The rows of a group lie close to one hidden flat surface of 9 dimensions, which may be shifted away from zero. Surfaces can cross.
In the rows, zero is written as 128.
Known rows, each followed by its group:
[108 197 157 148 132 116 118 163 156 210 115 100 157 185 130]
L
[139 143 177  90 145 158 100 156 175 150 145 117 108 119 154]
L
[147 161 172 143 156 137 120 151 111 149 140 125 141 127 141]
U
[148 133  62  97 123 127 138 134 146 181  54 140 148 110  96]
S
[115 131 125 101 113 128 114 131 166 124 115 111 102 132 139]
L
[ 86  95  95 137 245 152 111 112 150 194 114 139 164  92  81]
H
[110 118 145 132 174 169 119  97 160 183 113 130 153 126 147]
H
[ 87 122  88 164  91  40 126 109 124 115 118 106  98 170  78]
W
[154 130 105 111 109 128 164 104 149 153 108 125  91 137 129]
U
[164 141 136 151 147 131 137 114  97 148 136 130 138 104 145]
C
[175 116 129 161  54  79 141  87  90  68 155 147 122 145 161]
H
[120  71 119 115 159 168 185 119 107 125 172 164  99 110 106]
P
[110 161 155 133 104 165 131 172 121 107 160  75  91 158 151]
A
[171 167 151 141 121 103 123 161 123 133 159 131 148 144 123]
U
[105 168 100  78  92 115 169 154 190 185  78  96  99 170  87]
L
[117 102  40 155 133 126 146  87 107 136  95 121 107 128 140]
S
[ 95 117 161 117  91 118 113 145 160 158 150 149 175 153  90]
L
[163 108 179 136 129  83  86 101 117 173 123 199 206  88 119]
A
[109 110 133 140 178 174  97 143 104 154 128 114 146  98 111]
H
[124  79 141 143 157 116 126 109 104 170 149 177 151 119  79]
W
[130 176 152 109 135  67 113 154 194 179 140 160 184 150 148]
R
[171  94 134 132 143 108 110  95 116 100 103 174 187  85  71]
L
[136 132 161 167 152 150 113  92  82 145  81 138 186 112 135]
W
[115  76 101 160 122  79 104 103 107 107 146 164 149 128  91]
W
[106  76 141 122 108 117 131  95 107 135 152 162 138  84 134]
R
[194 135 135 140 217 186 105 134  91 109 129 127 124  72 152]
L
[126  97 157 136 150  92 121  70 120 122  82 183 142 122 128]
C
[103 103 166  88 115 156 217 106 145 110 171 153 130 110 136]
W
[161 172 134 179  73 147 117 116 118  76 113 132 231 160 215]
A
[117 137 164 118  98 167 153  95 128  54 112 128 172 107 196]
W
[149 157 193 144 134 127  86 153  97 101 121 135 189 109 117]
S
[120 132 147 102 147 152 155 140 128 190 147 140 127 100 149]
R
[158 104 165 167 129  62  57  93 109 144 136 168 146 129 125]
W
[ 83  93  73 105 111 197 168 134 129 135 110 124 126 125 130]
A
[136 196 227 140 147 150 100 184 106 105 152  89 138 137 150]
S
[135 135 138 167 143  74 124 118 113 118 139 145 177 140  87]
W
[117  82 180 122 134  95 133  84 109 126 158 136  59 108 117]
A
[108 130  95 113 145 237  92 164 127 181 100  84 164  80 150]
C
[121 171 112 168 131 105  51 210 133  82 157 102 209 155 100]
C
[119 143  92 137  91 137  76 124 134 135  24  92 178 140  90]
U
[124 142 167 137 108 138 154 105 107 111 141 114 105 135 168]
W
[135 144 158 127 170 178 198 135 147 144 159 146 165 146 113]
A
[110  98 132 155  94 110  97 102  96  87 126 146 143 132 159]
P
[173 175  85 131 113 126 175 161 109 194 104  84 141 122  47]
C
[105 149 107 104  95 193 150 212 107 141 146  94  92 143 150]
U
[140 162  55 148 110 171 159 148  94 133  70  77 101 151 147]
H
[144  69 113 130 199 169 189  77  66 173 128 167 101  62 108]
R
[143 128 198 102 106 123 139 104 145 133 147 154  95 132 165]
P
[145 134 166 129 123 185 135 135 100 131 140 121 126 124 148]
L
[110 120  57 127 163 132 119 135 143 132 121 117 127 108 140]
C
[171 127  84 134  68  52 151  85 132 111  85 158 134 143 106]
H
[133  80 160 115  96  87  78  81 134 180 130 150  53 127 150]
W
[101 187 136 150 141  93 102 148 156 125 110  73 120 166 128]
S
[134 123  88 123 138 144 132 152  97 167 141 130 104 103 162]
A
[121 159  74 101 109 119 107 231 143 169 172 111 129 132 116]
A
[ 58  77 159 184 159 100 109  93 169 169 223 141 173 182  79]
S
[127  87 125 122 107 112 106 110 136 126 147 144 156  95 109]
P
[110 104 200 112 107 120 146 115 142 147 159 163 160 125  85]
W
[ 96  71  99 124 109 109 148  78 111  96  95 157 105 126 110]
C
[153 127  67 129  87  36  96  91 166  96 155  79  99  91 143]
P
[168 133  67 121 167 116 122 137 161 144 149  83 145  73  45]
P
[105 113 101 150 134  76  92 113 138  54 157 139 117 143 175]
C
[125 149 120 111  99  70 141 115 135 125 114 128  74 136 176]
U
[ 60 121  61 125 206 173 127 173 136 123  97 125 110 145 123]
C
[143 174 181 172 180 107 111 133  74  64 123 113 135 112 152]
S
[127 107 111 123 131 101 112 118  95 116 114 116  75  88 125]
H
[153 157 151 111 118  47 149 111 164 129 161 147  83 155 165]
P
[113 110  77 133  87 110  98 145 133  93 165  95 135 114 116]
P
[118 147  93 137 155 122 132  96 170 156 101 107 123 153 155]
H
[168 177 135 156 127  72  78 127 139  90 131 117 142 148 176]
W
[ 84  85 153 126 171 216 145 101  67 124  95 127 113  76 145]
S
[153 118 149  84 152 138 126 152 169  96 202 134  73 107 148]
L
[151 183 143 149 127  98 121 144 133  95 133 100 109 165 147]
P
[132 130 101 152 116  52 128 126  97 104 153 102 112 102  91]
R
[146 154 127 155 173 127 115 119 113 159  82 125 160 121 116]
U
[163 150 178 103 125 123 140  89 139 180  94 136 109 105 154]
C
[145 207 147 146 122 102  64 163 155 163  61  89 197 153 105]
S
[129 175 147 145 124 105  99 163 115 151 132 100 159 117 123]
R
[178 190 151 183 160 111 104  97 107 145  92 102 138 138 186]
H
[138 104  90 157 147 155 105 132 121  72  96 138 170 157  64]
R
[ 94 167 135 136  80 178  65 183 125 113  76  66 154 156 131]
P
[127 159 115 180 103 118  61 162  89 107 136  93 170 134 165]
P
[129 125 169  97  85 122 125 145 144 120 155 110 106 119 103]
R
[137 151 164 142 182  55 106 101 119 157  94 169 155 105 129]
U
[ 85 106  88 100 156 187 174 147 118 161 126 105  64 120 116]
A
[175 178 128 134 127  93 124 162 118 151 101 120 138 133  99]
H
[ 97 118 198 142 147 152 114 135  95  94 104 162 135 164 129]
C
[150 139 131 130 105 139 129 111 113 143  89 116 118 126 151]
H
[119 121 125 148 145 112 144 125 127 157 152 148 139 145 119]
L
[ 89 100  92 155  74 181 109 177 113  81 167 111 183 159 102]
H
[103 119 138 125 143 104  65  76 169 157  77 136 133 123 167]
L
[138 114 132 134 132 139 141 122 123 103 160 147 114 140 153]
R
[ 85 123 124 125 159 148 111 134 139 159  74 121 165 122  76]
S
[135 122 139 143 152 123 138  76 135 116 127 112  96 128 139]
U
[114 134 150 108 101 162 108 164 113 158 136 105 104 117 154]
A
[144 144 140  97 127  60 150 131 189 133 167 159 118 150 127]
R
[128 141 143 153 129 110 108 184  47 128 154 168 166 111 158]
U
[120 126 163  80 106 177 124 138 156 135 128 108  93 122 153]
L
[152 170 105 145 134 110 139 187 106 131 160 122 132 149 126]
U
[ 69 102 117 118 111 175 122 162 116  97 136 105 125 127 110]
S
[137 192 123 149 146 170 149 117 122 146  68  79 127 153 181]
A
[111  89 127  99 109 190 131 143 125 117 104 110 119 110  53]
R
[121 125 155 104 114 159 116 149  99  84  99 124 139  91 122]
S
[100 131 141 153  90 161 111 152 101  64 134 109 118 168 144]
P
[122 130 103  87 105 119 153 132 175 160 118 147 141 129 130]
A
[113 120 128 127 131 108  80 145 149 108 142 142 177 125 118]
C
[136 133 132 124  92 105 102 116 113 144  74 149 155 120 136]
U
[ 72 109  77  75 121 152 163 152 142 184 118 104  95  90  96]
R

New rows, each followed by its group:
[104 110  82 172  73  88  74 124  93  80 141 114 145 126 173]
P
[151 137  96 104  73  75 140 117 163 140 137 108 115 113 114]
C
[198 165 149 124 109  75 142  96 142 167 133 120 121 106 143]
C
[134 125  91 137 129 144 104  97  99 116   4  66 112 102  47]
R
[130 115 117 114 100  94 125  84 171 172 107 144 128 140 132]
S
[ 82 102 202 138 141 158 109 131 137  79 205 106 122 129 118]
U
[106 142 119 120 120 133 127 160 131 148 137 111 134 124 127]
R
[114 121 139 102 123  98 139 101 146 140  79 144 111 133 113]
C
[158 174 124 132 140 125 202  97 168 124 121 136 147 164 173]
A
[159 187 106 189 169 126 171 141 122  96 153 122 187 172 132]
A
[130 119  99 128  97 138 122 112 116 128 116 100 124 101 149]
C
[181 153 136 181 164 125 134 150 112 107 197 119 156 153  93]
U
[156 205 112 176 163  95  79 166 135 130  90 110 197 166 114]
R
[182 144 100 151 133 115 137 144 111 153 178 115 166  89 113]
C
[127 100  71  95 188 130 190 160 189 137 174 188 135 159  56]
R
[135  98 158  91 172 155 208 137 142 131 186 177  89 138  86]
P
[150 138 104 127 161  98 161 133 146 120 155 127 104 135  97]
P
[114 154 113 133 144 144 122 167 100 151 101 115 135 126 134]
U
[136 128 114 121 112 147 150 104 111 147 117 128  94 116 199]
A
[184 187 152 150 139  86 146 156 128 118 207 113 101 143 162]
C
[127 128 149 134 165 111 107 116 136 124 125 157 141 126 144]
C
[142 162 172 144 100 144  74 182 110 149 184  78  48 166 190]
W
[114  72 121 120 152 194 127 112 102 158 117 156 161  73 122]
C
[133 144 164 135 137  81  79 121 147 123 144 116 121 123 132]
H
[142 167 109 155 148 135 128 168 118  91 169 109 133 143 158]
W
[153 151 122 106 142 134 144 145 148 185 129 118 133 106 112]
C
[114 122 119 116 155 189 164 158 113 149 140 123  97 132 134]
P
[141 138 146 140 141 141 110 178 130 119 157 139 181 145  78]
R
[152 150 222  72 124 154 155 124 162 184 145 148  88 126 165]
P
[139 155 146  98 126 146 171 135 178 160 129 152 175 138 126]
A
[120 102 106 102 120 133 167 102 150 154 120 165 142 118 135]
A
[ 66 115 138 117 104 192 105 171 109 125 123  78 104 133 101]
A
[110 144  88 153 107  66  83 135 130 107  93 113 178 132 100]
R
[154 159 147 113 116 108  77 144 173 146 156 114 163 106 157]
C
[155 175 126 147 152  74 113 131 148 122  89 125 148 157 100]
P
[ 40  70 143  78  52 150  80 122 150 116  74 128 153 113  98]
U
[138 131 142 119 141 121 156 132 124 156 121 150 136 128  80]
C
[139 150 177 133 118  60 104  90 164 146 140 139 123 151 164]
L
[125  84 151 114  72 126  95  98 139  99 150 123 141  93 126]
P
[121 103 100 143 158 135 154 119 108 102 121 143 126 136  89]
P
[157 186 203 128 164 125 102 153 144 160 117 135 156 137 136]
C
[ 84 113 137  85 172 175 101 173 172 146 143 147 141 120 139]
C
[108  89 137  90  98 101 150  98 154 128 139 167  94 130 138]
P
[171 138 167 138 141 111  98  85 128 132  70 137 158 118 100]
R
[147 107 110 134 123 122 164 123  99 144 143 144 141 113  78]
C
[170 136 121 128 110 115 167 138 147 119 190 123 100 155 119]
U
[150 131 138 150  77 114 146 101  94  86 122 115 120 144 141]
L
[126  78 150 117 123  81 128  73 106 143 148 154  57  91 151]
A
[168 131 119 108 149  70 138 115 132 129  87 177 161  92  89]
S
[ 89 108  68 148 140  66  94 132 149  63 130 139 140 147 113]
C
[103 114  86 163 157 149 144 116 108  98 174  96  69 135 182]
H
[161 150 174 115  92 121 134 174 125  85 206 137 122 133 148]
S
[122 102 150 119 136 180 153 128 109 133 145 144 114 121 130]
P
[116 141 155 133  70 135  91 126 116 108 109  89 109 136 176]
A
[124 145 162 136 144 102 118 143 126 171 111 183 165 156 136]
P
[ 86 111  63 145 156 155  91 161 122 107 118 116 164 120 120]
C
[119 127 161 146  95  91 119 148 115  73 154 140 135 164 100]
C
[101 117  87 107 109  66 144 107 151 138 112 153  90 150 153]
P
[137 121 135 116 134 122 129 127 140 145 140 136 137 112 111]
P
[139 140 111 155 201 104 138 136 111 131 128 154 139 135 112]
C
[160 164  86 144 117  92 156 161 156 109 176 155 200 164 137]
A
[132 110 138 135  94 139 128 134 110 111 119 139 169 125  79]
L
[113 121  87 117 128  89 168 118 143 101 133 137  74 157 132]
P
[160 165 172 142 127 105  85 191  93 116 169 106 131 118 107]
H
[125 151 112  94 128  65 152 104 196 135  86 142 146 133 104]
W
[125 115  68 127 151 148 170 145 118 144 147 131 104 126 115]
S
[129 148 167 141 114 128  96 157 146 108 159 108 161 151  97]
U
[104 114 193 125 118 165 119 114 122 131 140 121 125 121 157]
S
[189 167 153 154 158  65 136 117 133 105 160 133 124 139 120]
P
[118 155  59 114  98 135 152 136 152 138  97 110 119 144 171]
A
[106  87 165 124 147 137 121  99 140 126 145 144 148 113  90]
U
[138 173 172 118 146 124 123 165  91 177 111 146 128 112 174]
U
[ 98  55  57 138 179 142 148 116  75 160 127 162 118  83  81]
A
[143  97 114  76 193 132 149 135 173 168 133 177 141  89  56]
L
[113 151 119 132 128 129  93 180 142 112 140 104 155 143 124]
C
[ 99  92 210 123  40 198  95 114 138 155 181 115 132 153 184]
S
[137 162 102 119 123 126 169 129 138 137 140 102  76 144 187]
A
[142 176 148 137 139  28 146 114 170 148 118 141 159 154  76]
W
[121 138  52 140 142  81 119 150 133 148 127 122 133 129 119]
P
[134 159 159 120 132 111 123 135 146 136 124 117 120 131 136]
S
[117 141  92 139  89  97 112 131 127 104 117 106 119 143 149]
A
[102  96  97 114 189  93 131  99 156 132 103 179 125 118 118]
C
[140 142 172 133 127  92 134 126 133 115 145 164 130 161 130]
P
[119 121 129  93  67 125 119 146 147 143 145 131 107 124 165]
A
[120 113 189 133 150 194 161  92 101 141 124 130 116 119 143]
A
[148 121  88 124  73 131 149 123 114 141 142  95 123 101 108]
C
[131 121 135 142 132 118 138 111 115  99 125 145 120 145 127]
P
[136 135 188  90 105 134  91 172 170 156 166 139 141 136 123]
W
[110 132  95 122 148 124 125 152 139 127 121 121 130 136 118]
C
[127 155 146 133 124 107 101 118 139 111 109 113 111 139 175]
C
[123 135 121 142 149 125 140 138 108 121 127 134 124 139 117]
C
[ 70 139 163 100 152 119 132 136 154 107 114 104 100 125 107]
S
[112 136 123 155 154  67  53 107 165 156  89 139 179 143 128]
L
[123 132  94 123 155 164 152 133 132 182  80 139 169 118 114]
A
[ 95 112 102 165 180  99  73 171  95  83 199 100 115 106 101]
H
[116 178 171 107  91 204 139 217 115 171  98  79 144 160  59]
C
[123 127 120 124  85 143 136 123 109 131  95 101 118 126 113]
C
[156 149 176 143 180  50  67  80 178 149 148 153 124 129 193]
L
[164 167 217 159 135 127  98 100 116 155 135 126 135 136 203]
L
[107 127 136 118  88 132 123 147 123 121 100 118 141 142  88]
C
[124 105 137 118 139 132 148 110 139 101 115 152 122 140  85]
P
[128 115 150 122 124 174  94 120 127 130 145 123 139  90 192]
C
[149 133 128 155 119 142 106  84  95 114 100  97 109 106 181]
P
[145 157 126 124 114  85  83 121 167 131 115 110 152 116 152]
C
[211 219 107 126 106 134 162 191  84 193 107 123 100 144 199]
U
[131 109 133 167 137 124  98 137 106  94 174 141 161 135 118]
L
[162 130 105 154 157 138 133 128  89 104 115 132 152 114  99]
L
[ 80 111 133 162 129 123 108  92 128 167 141 130 125 157 182]
L
[149 159 197 123 171 174 189 174  96 169 155 148 104 157 103]
C
[132 152 146 133 106 117 107 119 137 138  95 126 167 133 140]
A
[111 132 122 103 111 135 136 139 142 146  99 119 116 134 107]
C
[135 192 147 143 173  79  68 186 171 149 149  99 166 144  86]
H
[118 145 190  92  61  95 107 151 131 130 132 149 117 125 177]
U
[112 103 106 111  34 156 119 188 136  88 170 118 149 157  85]
U
[141  96 172 146  52  99  92  78 101  92 120 141 169 111 129]
C
[103 135  79 149 185  81 144 126 125 115  81 152 122 162  83]
C
[121  98 119 151 150 119 137  43  98 135  61 136 116 105 145]
A
[119 116 138 158 150 139 127 110  94 160 100 138 160 122 104]
W
[100 146  82 133 134 117 127 155 136 124 104  87 110 148  98]
A
[127 160 116 121 118 141 132 152 129 149 117  96 106 138 159]
A
[114 130 112  80 143 176 156 144 165 151  91 105 105 128  73]
P
[ 96 123  94 156 120 121 112 113 147  94 155  89 109 159 164]
H
[ 87 137 103 138 110 121 123 160 121  86 104 105 116 171 100]
C
[127 140  82 154 125 109 123 141 112 110 124 107 134 133 113]
C
[134  78  67 118  93 101 158 111 103 126 123 178 128 117 112]
U
[121 103  89 194 156 136 128  76  64  96  87 126 148 121 139]
A
[121 107 177 126 105 122 121 116 119 148 156 141 109 134 131]
W
[154 136 177 104 144 146 122 133 170 152 120 166 160 144 119]
R
[144 132 109 155 148 148 130 167  81 141 180 135 136 121 145]
A
[142 151 143 143 137 153 164 121 101  90 141 103  55 156 176]
P
[ 99 128 154 125 184 169  96 116 158 180 114 107 134 112 141]
H
[ 47  79  99  69 153 156 113 147 188 132 103 153 125 126 110]
C
[179 101 211 107 147 105 138 106 146 153 202 193 162  90 100]
P
[ 76  83 108 152  98 160 142 150  71  52 148 126 107 155 111]
C
[ 92  67  65 118 124 148 151  84 116 109 121 136  89  97 156]
C
[134 100 153 132 147 119 130  85 116 141 122 159 137 103 127]
U
[ 59  64 134 136 153 200 194 138  51  85 127 163  74 160  95]
C
[ 73 168 144 147 162 155  92 132 147 178  68  65 139 156 121]
S
[164 129 131 149 154  99 118 125 145 143 128 151 193 133  53]
U
[117 125 119 132 125 107 107 138 126 143 115 125 143 127 102]
A
[130 167 100 120 152 158 149 148 126 170  78  92 104 128 123]
C
[104  61 140  83  60 149 158  83 128 137 108 150 105  99 104]
C
[138 165 170 146 150 215 129 125 106 165  69 107 177 129 158]
A
[106 159  95 122 149  99  80 161 183  89 145 106 111 149 184]
C
